There are 4 nested groupings, the coarsest first. Each group lies inside one group of the grouping before and may be the whole of it. The rows also spread widely along 12 directions, which tell nothing about the answers.
Some rows, each with its group in each grouping after it:
[  1   4 -11   8  22   3  -2  -2  16  -3  18 -11   2  -9   5   8 -16  13
 -23  17  -6 -15  -7  -5   3  37  18]
K410 Nis K549 teg
[ -9   0 -16 -10  -3  16 -11 -15  -7 -11 -18   1 -26  -9 -11 -11  20 -12
  12 -12   4  -7   6 -14  30   6   0]
K194 Pufo K977 gupil
[  8  -4   7   8  21 -10   0   0 -15 -14   2  -3   9   0  -6  10   9   9
  -4  12   3   2   2   9 -12 -25   8]
K410 tirul K457 geruk
[  6   8   0  -1  -1 -13  16 -14 -11  10  -7 -18   1  -4  -9   2   3  18
  -8  24  -2  -9 -11   8 -17  19   9]
K194 dafa K395 nodo
[ 10   9  -8  -2   8  -8  -6   3  -9 -12   3  -1   1  17  -4  10  18   2
   2  21  -2   7   5  10  -7 -15   6]
K194 Pufo K977 Liten
[-11 -15  -9  -7   1  -8  -3  -1   8   0 -11 -12  10  14   4 -19   4  -5
  -8  21  14  -2  16   1 -11  19  -6]
K410 Vef K97 Mipaf
[ 15  -3 -13 -13 -12  -4  12  -3  13   8 -17 -25  -2  19  14  -4   5   0
  12  18 -12 -10  -6   8 -14  24   1]
K883 Lun K777 fifuv
[  5   7  -1   7   3  -1  -2   8  11 -12  -2 -16   1  12  20 -10   7   7
   5  17  -9   9   3  15  -2   2   1]
K410 Nis K417 Ref
[ 19   8  -5   4  23 -10   7 -14   0  -5  19 -14   7 -11   9  28  -3  24
  -7   7 -20 -20  -9   9  -1   8  14]
K410 Nis K417 nilek
[ -1  -5  16   8  13 -10   9   7  14 -17 -10 -21   1 -17   2  -3   5  12
   5   4  11   0  -8   1 -31 -26  21]
K883 niz K585 tov
[ -6  19  -5  -5  13   4 -15 -14 -26  -1 -14  -5 -12 -12  -8  -7  19  25
  10  -4 -12  -8  -2 -10  19   4  -2]
K410 Vef K795 paga
[ -4 -15  13   8   5  -4   8   4   5  -9 -24 -26   0 -17   4 -19  -6   4
 -15   2   8   3  -2   2 -23  -5  14]
K883 Lun K777 paza
[  4 -17  -6   2   2   4  10   4  -5 -22 -31 -33   1   5   8 -15   2   2
  -4   0  -4  -1   5   8 -19  -4  16]
K410 Nis K549 Fopuv
[  6   0  -8  -3  14  -8 -18   3  -9  -2  14   6   2   1 -20  13  14  -5
 -21  15  14   2  -1  -4  -2  -9   4]
K883 niz K585 bub
[ 10  13  -6  -4 -21   0  20  -4  17  -2  -2 -22 -15   1 -10  -6  11 -11
  -4  12  12   1 -18  17   5  14   6]
K410 tirul K95 Rep
[  1   3   5   5   3 -11   1  -2  -9  -9  -9 -12   7   7   6  -6  11   5
 -10  16   3  14  10  17  -9 -10   0]
K194 fot K914 Tupil
[ 27  -8   0  -5   0 -21  16  -1   5  -2  20  -8  11   9 -18  26   9 -11
 -18  15  16  -3  -9  23 -19 -20   7]
K410 tirul K323 Zazit
[-15 -14  -6  -8   6   1  -4  -5   7  -9 -12  -5  -7 -12 -14 -15  13 -10
  -1  -6  20  -6   6 -13   3  -6   3]
K410 Vef K13 Piro
[ -6  22  -5  14  20   8  -7   1   9 -10   6 -14  -8 -11   2  -2  -7  19
 -13  26  -3  -2 -11  -4   1  28  21]
K883 niz K878 mugif
[-18  14 -22 -16 -11   7  -1 -18  -2  -7 -23 -19 -15   6 -13 -21  25   2
   7   6   8  -5   5   5  19  23  -6]
K410 Nis K47 leg
[ 14  -9  19  12   5  -1   2 -12  -9  27  22  21 -10 -27  -3  18  -1  -3
  -4   4   2 -12 -12 -17  13   7  -2]
K194 fot K914 figu
[ -5  -1 -10   4  14  18 -10 -16 -11 -24   1  15  -9   0  -1   8  10 -14
   0   8   7   1  16   0  31  -5   7]
K194 fot K946 Pedug
[ -3 -18 -10  -1  14  -6  13 -12  13  -6  -1 -14  10   3   0   8  -6   1
  -4  27  14 -16   5   3 -25  17  15]
K883 niz K878 Zosi
[ 10  -4  -3  -4   3  -8  10  -6  20  -2  -7 -22  -4  -6  17  -1   1   6
  10  -4 -14 -16 -10  -4  -7   9  10]
K194 fot K946 Bedom
[  7  26   1   7   3   3 -10  15  29  -1  24   1 -17  -3   8  -1   8   1
   3  12  -5   5 -17  -2  17   9   3]
K410 Vef K13 rozu
[ 19   9  14  19   6   6   7  -7 -13   9   9  -1  -4  -9  18  11  -7  19
  -1  19 -21  -3 -10  10  12  19   4]
K410 Vef K795 kep
[ 14 -24   1   3  -2   8  31 -17   5  -4   1  -4   0   1   5  19  -5 -11
  15  20   9 -20   1   8  -9   6  17]
K410 Vef K795 paga
[ -6   6  -4   7  27  -8 -19  -3  12 -20  -3 -16  -6 -26  18  -7  -2  23
 -11 -26 -23  -7   1  -9  13   0   6]
K194 Pufo K977 gupil
[ 18  16 -22  -3  -4  13   5   8   4 -24  -3 -15 -16  19  -2   9  11 -12
   3  20  -6   2  -6  10   2   3  23]
K194 Pufo K977 Liten
[-20  -8  -1 -12   7 -16  -2 -15  21   0  -7  -9  -8 -23 -12 -18  18   3
   9 -19  21 -14  -4 -14   3  -5  -8]
K410 tirul K95 Rep
[ 10  -7   8  -7   0 -30   3  -6  14  28  23  -1   0 -17 -15  10   7   3
 -13  -1  10 -13 -15  -9 -13   4  -4]
K194 Pufo K977 gupil
[ 11 -14   8   8  17  -2  -1  14  11  -4  12  12  -1   5  11   8   5  -3
  26  20   2  -6  -5 -12 -17 -19   8]
K410 tirul K95 Rep
[  3  14  12  -1  -4 -12   2 -17  -5  10  11   1  -9 -21 -22  12  24   7
  -3   4  17  -1 -14   6  10 -11  -5]
K883 niz K585 bub
[ -4   5  -5 -16  -7 -12  14  -9   9   9 -16 -23  -7   2 -17  -8  22   8
  20  17  16 -11 -11  -3 -25   6   5]
K883 niz K878 mugif
[ -7 -20  10  12   6   2  12 -14  -3  -7  -4  -7   6 -12  -1  -3  -6  -2
 -18  12  16  -1   9  10  -1   6   7]
K410 Nis K549 teg
[ 11 -11  12   7   5  -3 -10  15   7 -12   8   9  -6   1   1  -1  16 -17
   4  -6   8  10  -1   1   4 -36  -5]
K410 tirul K457 geruk
[  3  28   5   9  17   0  -3  -2   4 -18  17   4 -14 -22 -15  15  12  11
  -3   8   5  -1 -16   0   7 -16  20]
K194 dafa K395 nodo
[ -5 -12   7   2   0  -6   2 -20  -4   9 -13  -9  -3 -15   3 -10   6   7
  -2   0   3  -7   3   0   3  12 -10]
K883 niz K878 Zosi
[  0   0   8   8  13  -9 -16  -6 -23  -8 -10  -1   2 -10   6  -5  14  10
 -13 -10  -8  11  13   5  12 -19 -10]
K194 fot K914 figu
[-10  -3  -1  -3   3 -18   4   1  14   3 -12 -31   9   0   4 -22   2  18
 -11  10   4  -2  -1   5 -21  17   0]
K410 Nis K549 Fopuv
[ 16  -7  11   0 -23   6  21  -6   6   2 -14 -16 -23 -15   0  -5  15  -9
  18 -16  -1  -8 -17   3   7  -9   3]
K410 Nis K47 leg
[ 14 -14   1   2 -12   4  -4   1 -20  -5 -17  -5  -4  11   6 -10  13 -14
 -10  -2  -3  13  11  16  13  -9 -12]
K410 Vef K795 kep
[ -7   7   8   0   3 -19  -9  -6   3   5  -5 -13   1 -10  -1 -12  16  17
  -7   2   4   5  -2   6  -1  -2 -10]
K883 niz K585 tov
[ -6 -12   7  -1  -4 -11   8 -13  19  -7 -11 -24  -5 -23   8 -16   8   1
  -5 -26   5  -5   0   7   6  -5  -6]
K410 Nis K417 nilek

New rows. What belongs after each?
[ 13  17 -16  -1  -4   2  -1  -4 -19  14  -4 -25  -9  -2 -21  -2  -1   9
 -37  21  -7  -5 -19   0   1  44  11]
K883 niz K878 mugif
[ 17   8 -11 -11  -5   1 -10  -2 -13  11  -4  -5 -18  -4 -16   5  20  -1
   0  -3  -6 -11 -16 -11  11   6   1]
K883 niz K585 tov
[ -4   8   5   5  27  -7 -19 -16 -19 -10  -7  -4   3 -18  15  -1  10  32
   2 -14 -22  -8   9  -1  18  -5  -9]
K410 Vef K97 Mipaf
[-24 -12 -13 -15   0  -8   1 -10   9  -7 -17 -13   3   9 -14 -21  19  -5
   3  14  27  -2  15   2 -11   4  -4]
K410 Nis K47 leg
[ -4  -2 -23  -1  15  10 -13   2  -5 -28  -9  -1  -4  11  -5  -4   5 -12
 -14  16   3   2  12  -1   4   3  14]
K194 dafa K395 nodo
[ 11   0   2  -8 -22  -2  12  -8  17  10  -3 -15 -18 -16   0  -8  10  -9
   1 -16   2 -12 -16   0  16  13  -6]
K410 Vef K97 Mipaf
[ 10  15   1 -16  -1 -15  -8   3  14  15  12   6 -15  -3  -9   5  32  -1
  24  -4   4  -7 -16 -15  -1 -17  -8]
K194 fot K914 Tupil
[ 11   4   8  10 -20   8  13  -3  -7  14  -1  -6  -7   7   4  -6   1  -6
  -5  30   2   8  -6  16   9  25  -2]
K410 Vef K795 paga
[ 23  16 -17   1  -8  12   9   0  15 -17  13 -13 -15   4  -1  16   3 -18
 -17   8  -3   0 -14  14  19  11  21]
K194 fot K946 Pedug
[ -9  16  -8 -11  15  -6 -11 -18 -17 -16 -17 -10  -9 -14 -13  -3  27  14
   2 -14   1  -4   4  -4  11 -17   2]
K194 fot K914 Tupil
[  5  -6  -1   2   3   1   9 -12 -24   9 -18 -16   3   3   0  -3   2  17
   2  20  -9 -10   1   2  -8  22   5]
K410 Nis K549 teg
[  0   6  -1  -1  14   3 -18   0  -8  -9  -8  -2 -11  -7   7  -7  21  11
  20 -10 -12  -3   1 -11  13 -14  -4]
K410 Nis K417 nilek
[-21 -11   6   2  12   1   3 -16  18 -17  -9  -7  -9 -31  -2 -12   5  -3
   1 -16  18  -8   3 -13   8  -8  11]
K194 fot K946 Pedug
[  5 -27  10   3  -5  -8   4  -7 -11  20   0   6   8   4  -7  -1  -1 -14
 -19  27  19   3   8   5 -10   9  -7]
K883 Lun K777 paza
[ -9  17  22   8  -2   6  15 -13  -6   4  -6  -6 -16 -30 -15  -6  10  15
  12  14  16  -5 -16  -4   3   4  12]
K410 Vef K97 Mipaf
[  2  -8  11  11   1  -4  16 -15 -16   7  -6 -13   9  -2   1   0  -3  13
 -11  25   3  -1   4  16  -7  15   2]
K410 Nis K549 teg
[ 24  -8  20  20   4   4  -1  22   5  -1  16   9 -14 -14   3   5   0 -14
  -5   2   1   6 -20  -8  -1 -20   9]
K410 tirul K95 Rep
[ 15  -8 -14  -8  -1   3  -6 -24 -25   1 -11  -5  -8  -3  -7   5  13  -5
  -9 -16 -11 -14   3   4  31   7 -12]
K410 tirul K323 Zazit
[ -4   5 -21  -4  20   3 -13   5   3  -1   1  -5   2  16   3  -4   0   9
   1  31  -7 -10   5 -12  -6  29   9]
K410 Vef K13 rozu
[  3  -7  11   2  -8  10  22   3  19  -1  -1  -7 -19 -16 -12  -2   7 -11
  19  11  20 -11 -20 -10 -13  -4  22]
K410 Nis K47 leg
[  1  -9   3  -5  -5  -6  -6   1   7  15 -18 -15 -15 -17   2 -20  11   3
   8 -14  -3 -11 -12 -20  -2   7  -5]
K883 niz K585 tov
[ -3  -9  15   8  12  -8   7 -13   3  10  -3  -8  -4 -29  -3   0   0  15
   1   2   6 -14 -11 -11 -11   6   6]
K883 niz K878 Zosi
[  5   0   4  15  13   5   4  -1   6 -11  17  -1   4 -10  -6  14 -13  -7
 -37  27  14   5  -4  11  -1   9  21]
K883 Lun K777 fifuv
[ 24  17 -26 -15   6  -9  -2 -10  -2   7  20  -1   2  24  -2  28  14   3
   3  25 -14 -14  -5   6   6  18   3]
K194 fot K946 Pedug
[  6 -12 -11   5  15   9 -18   6 -19 -11 -21 -13  -5   1   6 -11   1   2
 -11   0 -15  -2   6 -12  -2   6   7]
K883 niz K878 mugif
[ -2  -8 -21  -5  24   3 -18   3  -2 -27  -6  -8   0   0  -8   3   7  -5
 -16  -1   6  -6   9  -7  -2  -9  16]
K883 niz K585 tov
[  2  -3 -14  -7  -2  -6   9 -15  26  -3  16  -4   3  15   9  11   9  -5
   8  18   5 -12   6  17   7  16  -5]
K410 Nis K47 leg
[  2 -11  12  11 -11  15  16  -5   6 -16 -12   1 -15  -1  11  -3   8 -17
  26  12   9   6   6   8   4 -13   9]
K194 Pufo K977 gupil
[  9  21   0  10   5  13  -6  11   6  -6   9  -6 -20 -12  -1  -1   2   2
  -8   7  -9   0 -18  -6  16  11  15]
K410 Vef K13 rozu
[-14  12   6  -7  -3  -7  -2   1   5   6 -20 -18 -17 -20 -12 -25  19   9
   7  -6  12   0 -12 -17  -7   0   3]
K194 fot K914 figu
[ 14   2   1  -5  -2 -15  -5  13  11   2   3  -9   2  15  13  -4  17   5
  10   6  -7   5  -3  10 -10 -11  -9]
K410 Vef K795 kep
[  4  -2 -18  -8  -4  -1 -19  15   2  -6  -7 -10  -1  20   2 -19  11 -15
 -20   7   0  10   9   3   6  12  -9]
K410 Vef K97 Mipaf
[-11  13 -20  -6  17  -2 -22  11  14  -7   1 -17  -4  -2  -3 -18   1  11
 -23   3  -3  -4  -4 -12   4  26   7]
K410 Vef K795 paga
[ 23  -5   5   4 -10  -7  14   2  -4   3  10  -7   3  10 -11  11   5 -13
 -19  24  12   6  -8  22  -8  -4   4]
K410 tirul K323 Zazit
[ 14 -11   6  11  -5  -3  11  -2  -3  10   3  -9  -5 -17  -6   0 -14  -7
 -34   9   1  -6 -13  -1  -5  21  12]
K194 dafa K395 nodo
[-14  23  -2  -6   7  -7  14 -18  12  -3   4 -14  -3  -6 -13   3  14  19
  12  27  15  -9  -6   8  -5  11  11]
K410 Vef K13 rozu
[ 15  11   2  -1 -13  -3  21   3   9   5  -9 -27  -9   8  -3   0  11   7
  15  28   3  -2 -19   9 -26   8  14]
K883 niz K878 mugif
[  3  11 -33 -16  17 -16 -28   4  -9  -9  -2  -2  11  39   4  -1  21   8
  -2  24 -15   2  17   6  -4   7 -11]
K194 dafa K395 nodo
[  9   6  21  12  -4 -18  15 -14   0  24  -1 -19   2 -12  12  -6  -1  27
   1   9 -13  -6 -16  12  -2  20 -11]
K410 tirul K457 geruk
[ -1  -2   4   0 -11 -10  10 -21 -10  23  -4 -10   0  -8  -6  -7   1   2
 -24  14   7  -3  -1   6   5  31  -7]
K194 fot K914 Tupil
[  8   3 -34 -19   6   3  -5  -8 -16 -14 -18 -12  -6  20 -11   4  16  -1
   3  12  -9 -14   5  -1  -2   9   9]
K194 dafa K395 nodo
[  0 -20  -4   9   2  -3  16 -14  -3 -26 -16 -22   8   1   8  -1  -6  -7
 -23   8   5   3  18  23  -6   1  14]
K194 Pufo K977 Liten
[  8 -12   4   6  25   9   1 -15 -15  -3  12  11  -8 -32 -16  23  -4   4
  -6  -7   3 -24  -8 -20  10  -5  20]
K410 Vef K795 paga
[  9  19 -16 -14  -2 -18   2  -7 -12  -2   4  -9   2  15 -26  11  22   3
 -15  25   9   2  -3  18  -9  -1   3]
K194 dafa K395 nodo
[ -4 -20   0   4   3  15   9 -10 -11 -17 -31 -10  -8  -4   4  -7   6  -6
  17   8   7  -7   9  -3  -6  -6  14]
K883 niz K585 tov
[  1  -6  -9  -6   5 -12   2 -20   0   5   3  -7  -4 -20 -15   4   2   1
 -24  -7   5 -17  -5  -4   7  16   2]
K194 dafa K395 nodo
[ 17   3   5   1   5  -2 -10   2 -24  19 -16 -15 -10 -11   4  -9   8  24
   4 -11 -30 -11 -15 -16   2  12  -4]
K410 Nis K549 teg
[ 17  -4  -9  11  -5  21  19  -2   2 -13   5 -10 -10   4   1  12  -9 -15
 -12  24   0  -7  -7  12   7  21  24]
K410 Nis K47 leg
[ 15 -13  19   5   0  -2   4   6  -5   3   4  10  -6  -4 -12   6  15 -13
  12   9  17   3  -8  -3  -9 -31   2]
K410 tirul K323 Zazit
[  0  -4 -15   0   8   6   9  -1  21 -24  10  -5  -6  -5 -15   8  -3 -20
 -20  15  21  -7  -3   2  -5   4  27]
K194 dafa K395 nodo
[  3  20  -1   7  22   1  -1   8  19 -24   2 -23  -9 -18   2  -1  -1  18
  -4   0  -6  -7 -19  -1  -4  -4  25]
K410 tirul K323 Zazit
[ 10  -2  16   3   8  -8  11 -29  -7   1   0  -1  -1 -23   4  20   9  15
   9  -5  -6 -12  -4  10   9 -13  -1]
K883 Lun K777 fifuv
[ 20  13   7  16  16  10 -12  13 -30   0  10  10 -12  -7 -13   9   6   5
 -10  19  -7   5 -17 -10   5  -8  13]
K410 tirul K95 Rep
[ 21 -33   6   1 -11  -7  11 -11 -33  13 -22  -8   7  12   9   0   9  -2
   4   4 -13  -5  12  11 -10  -5 -14]
K410 Nis K47 leg
[-15 -33   8   6   6  -6   1 -15   3  -8 -14  -3   4 -12   9 -14  -1  -6
  -5  -4  12  -1  21  -1  -1  -3  -5]
K194 Pufo K977 gupil
[ 15 -10  -4  -8   5 -14  16  -7   4   2  14  -2   9  12 -10  23  10  -4
   6  25  11 -12   0   9 -20  -8   8]
K410 Vef K13 rozu
[  6 -10  -5  -9  -8   8 -14   3   2   6 -17  -4 -20  -7   9 -21  14  -9
  13 -22 -11 -10  -3 -21  19   8 -13]
K410 Vef K97 Mipaf
[ -1 -26  15   1  14 -22   0 -10 -18   6 -21 -11  18  -8   5  -6   5  16
  -8   3   0  -1  12   4 -26 -15  -7]
K883 Lun K777 fifuv
[ 24 -16   2 -15 -18 -20   8 -19 -17  27  -6 -10  -3  -3  -7   6  22   2
   1 -18 -11 -16  -6   6   5  -1 -23]
K410 Nis K47 leg
[ 14  -6  19  13  -4  -3  22  -6  27   2   3 -18  -9 -21  26   3  -5  12
  16  -8 -15 -15 -18   6  -2   4   7]
K410 Nis K47 leg
[ 14  -2   5  -3  -9  -6  15  -9   1  -7 -13 -11  -5  11   6   6  25   1
  34  10   1  -1   0  16 -12 -22  -3]
K883 niz K878 mugif
[ 10 -13  13  -2  -4  -8  21 -13   4  21  -8 -13  -9 -19  -6   4   5   6
  17   7   7 -21 -18 -11 -21   7   6]
K883 niz K878 Zosi
[  1   0  -1   6  16   4 -16  17   7 -11  15   6  -7 -11 -19   6   6 -12
 -20  14  21   4  -9 -13  -6 -13  18]
K883 niz K585 bub
[ 10 -21  13   1 -13   3  14  -3  -7  12 -27 -14 -17 -20   4 -14   5  -7
  11 -15  -3 -10 -10 -17  -9  -2   4]
K194 fot K914 figu
[  1  -2   1   2  12  -9   3  -9   5 -13  -4 -12  -1 -10   4  -1   9  10
   3  -4   0  -6  -2   5   0 -10   3]
K410 tirul K95 Rep
[ -8  -8 -20  -9  31   5 -12 -11   4 -21 -12 -15  -8 -21   2  -2   5  12
   6 -24 -11 -27   2 -24   7   1  14]
K410 Nis K417 nilek
[ 11 -34   8  10   7   1   2 -10  -6   5   1   9   6  -2  20   6  -6  -7
   4   3  -6 -10  13  -1   4   0  -6]
K410 Vef K795 paga
[ -6 -14  -3   6  21   0 -14 -18 -27  -5  -3   4   7 -15  -3   0  -3   6
 -30  -1   0  -7  17  -3  19  12  -4]
K410 Vef K97 Mipaf
[  3  -8  -4  -3  22  -5 -13   2  10   1  10  -3  -9 -30 -15   9   2   4
 -14 -13   6 -20 -17 -29  -5  -3  16]
K883 niz K585 bub
[  5 -38 -17 -10  20  -4 -14  -4   8 -14   0  -1   3  -8   3   3   4 -15
 -10 -28   0 -18  15 -16   4 -13  -1]
K410 Nis K417 Ref
[ 16   5 -36 -25  14 -14 -14  -6   8  -5   2 -12   7  29   7  16  16   7
   5  10 -18 -17   6   6  -2  10  -3]
K883 Lun K777 paza
[  1 -21 -11  -9   2  -4   9 -10 -14  -5 -36 -28   3   6  -3 -11   8   3
   2   8   2 -11   8   0 -25   6   7]
K883 niz K878 Zosi
[-10  21  -4   1   9  -3 -16  -1  18  -6   9  -5 -18 -20  -5  -9  10   7
  -9  -6   1  -1 -10 -11  19   9   5]
K194 Pufo K977 Liten
[ 16  -4 -11  -4   4  -6  -7  -3 -24   5 -14 -13  -6  -4  -6  -2   4   6
 -19  -4 -19 -10  -6  -7  -1  12   2]
K194 dafa K395 nodo
[ -6  25  10   5   9  -5 -13  -4  -7  -2   5   3  -9 -12  -8  -4  19  12
  -2  10   4  10  -7  -1  14  -8  -1]
K194 fot K946 Bedom
[ 13   0 -20   1  21   2   3 -17 -19 -13   6  -4   3   5  -5  27  -2   8
 -10  21 -11 -17   5   3   0  13  21]
K194 Pufo K977 Liten
[  9   4  -1   6   6   8   6 -10 -24 -14 -11  -9  -9  -8 -11   8   6   4
  -7  10  -3  -1   0   5   3  -3  19]
K194 Pufo K977 gupil
[-16  -6 -19 -10  11 -11 -24   0  -8  -2  -8  -1   5  15 -11 -17  13  -2
 -16  17  10   6  21  -6  -2  12  -9]
K194 Pufo K977 gupil
[-11 -23  -5  -6  -2  -2   4 -27   6   9 -23 -11  -3  -2  15 -15   8   4
  23   0  -1 -18  12  -6   4  22 -15]
K883 niz K878 mugif
[  3 -19 -13   3  -3  11  16 -21  -8 -19 -13 -13  -2  -3  -1   7  -5 -21
 -23   4  10  -5  14  14  12  11  13]
K194 fot K914 figu
[ 18   3  10   4  -7 -17  -3  15  17  14   4 -19 -13 -16   8 -10   3   5
 -12 -14 -15  -1 -23  -7  -7   3   0]
K194 Pufo K977 Liten
[  5 -27   0   8   4   8  17   3  -3 -18 -20 -21   5   4   9  -7  -6  -9
   0  16   6  -2   8   6 -24  -3  20]
K410 Nis K417 nilek
[  8 -34  13   6   5  -4  12 -24  -4  -5  -8   0   5  -9  26   8   5   0
  22 -12  -8 -12  16  10   7 -18 -11]
K410 Nis K417 nilek
[-15   7  -9   0  -2   9  -4 -18 -16 -12 -11  -3  -8   0 -23  -9  18 -10
 -16  22  26  10  11  11  16   9  -1]
K883 niz K878 Zosi
[ -9 -16   2  -3  11 -23   2 -19  20   3  15   1  13  -8   5   5   3  -3
 -16   4  17  -6  13   6  -2   2  -8]
K194 fot K914 Tupil
[ -9  -3  -2  -7  13  10 -14  -2 -11   3 -20   2 -15 -11  -2 -16  16   9
  27  -2  -3 -16   0 -32   4   3   0]
K410 Vef K97 Mipaf
[ -3 -32   8  12  -3  13  14 -12   7   0 -21  -9  -8  -9  18 -13  -9 -10
  13   8   5 -10   6  -7  -5  16   4]
K883 niz K878 mugif
[  6   9  15  14   4  14  10  -7 -19  -4 -12  -4 -15 -16  -1   0   4   7
  10  16  -5  -2 -12  -6   5   1  19]
K194 fot K946 Bedom
[ 13  -5  -2   0 -10   5   0   0  -8  14   5   9 -10   7  -7   4   9 -20
  -5  19   9   1  -2  -5   6  11  -2]
K194 fot K914 figu
[  0 -22  -7 -11   0  -8   6 -10  27   4  -5 -19  -6 -15   8  -9   3  -4
   5 -21   1 -23  -4 -12  -1  10  -2]
K410 Nis K417 nilek
[  1   2 -16  -9 -10  -2   9 -16  11   6 -10 -22 -13  -7  -1  -7   3   1
  -5   0  -5 -16  -8  -2   9  34   5]
K194 Pufo K977 Liten
[ 16 -17   0  -5 -18  -7  12  -4   0  11  -9 -20  -4  -2  -2  -7   7 -12
 -10  -4   2  -4  -5   7  -4   7  -5]
K410 Nis K417 nilek
[-18  11 -16   2  20   6 -10  -1  17 -25  -7 -19  -5  -6  -3 -13   2   6
 -14  12  10  -1   2  -2  -1  16  16]
K883 niz K878 Zosi
[ 26   9 -10   0  -6   1 -12  20   0   2   3 -11  -7  15   2   0   5  -9
 -22  15 -12  10 -11   7   2   9   3]
K883 Lun K777 paza
[  3   7 -10  -4 -17  -5   0   9  28  -6  -7 -22  -8  11  17 -19   9 -14
  -9   0  -1  12   0  13   6  12  -6]
K194 fot K914 figu
[ 14  -4   1  12  17  15  -2  -3  -3 -18  -3  -3 -20 -26  10  12  -3   2
   6 -17 -20 -16  -9 -16  14  -7  23]
K194 Pufo K977 Liten
[ -2  19  -5   2  19   0 -25  22   8 -14  -6 -12  -7   2  14 -18  12  19
   6   0 -16   7  -5  -8   0  -4   3]
K410 Vef K795 kep
[  7  12 -17   5   3   5  -1   6  23 -15  11 -14  -3  12  13   0  -6  -9
 -21  21  -4   5  -2  12  10  24  15]
K194 fot K946 Pedug
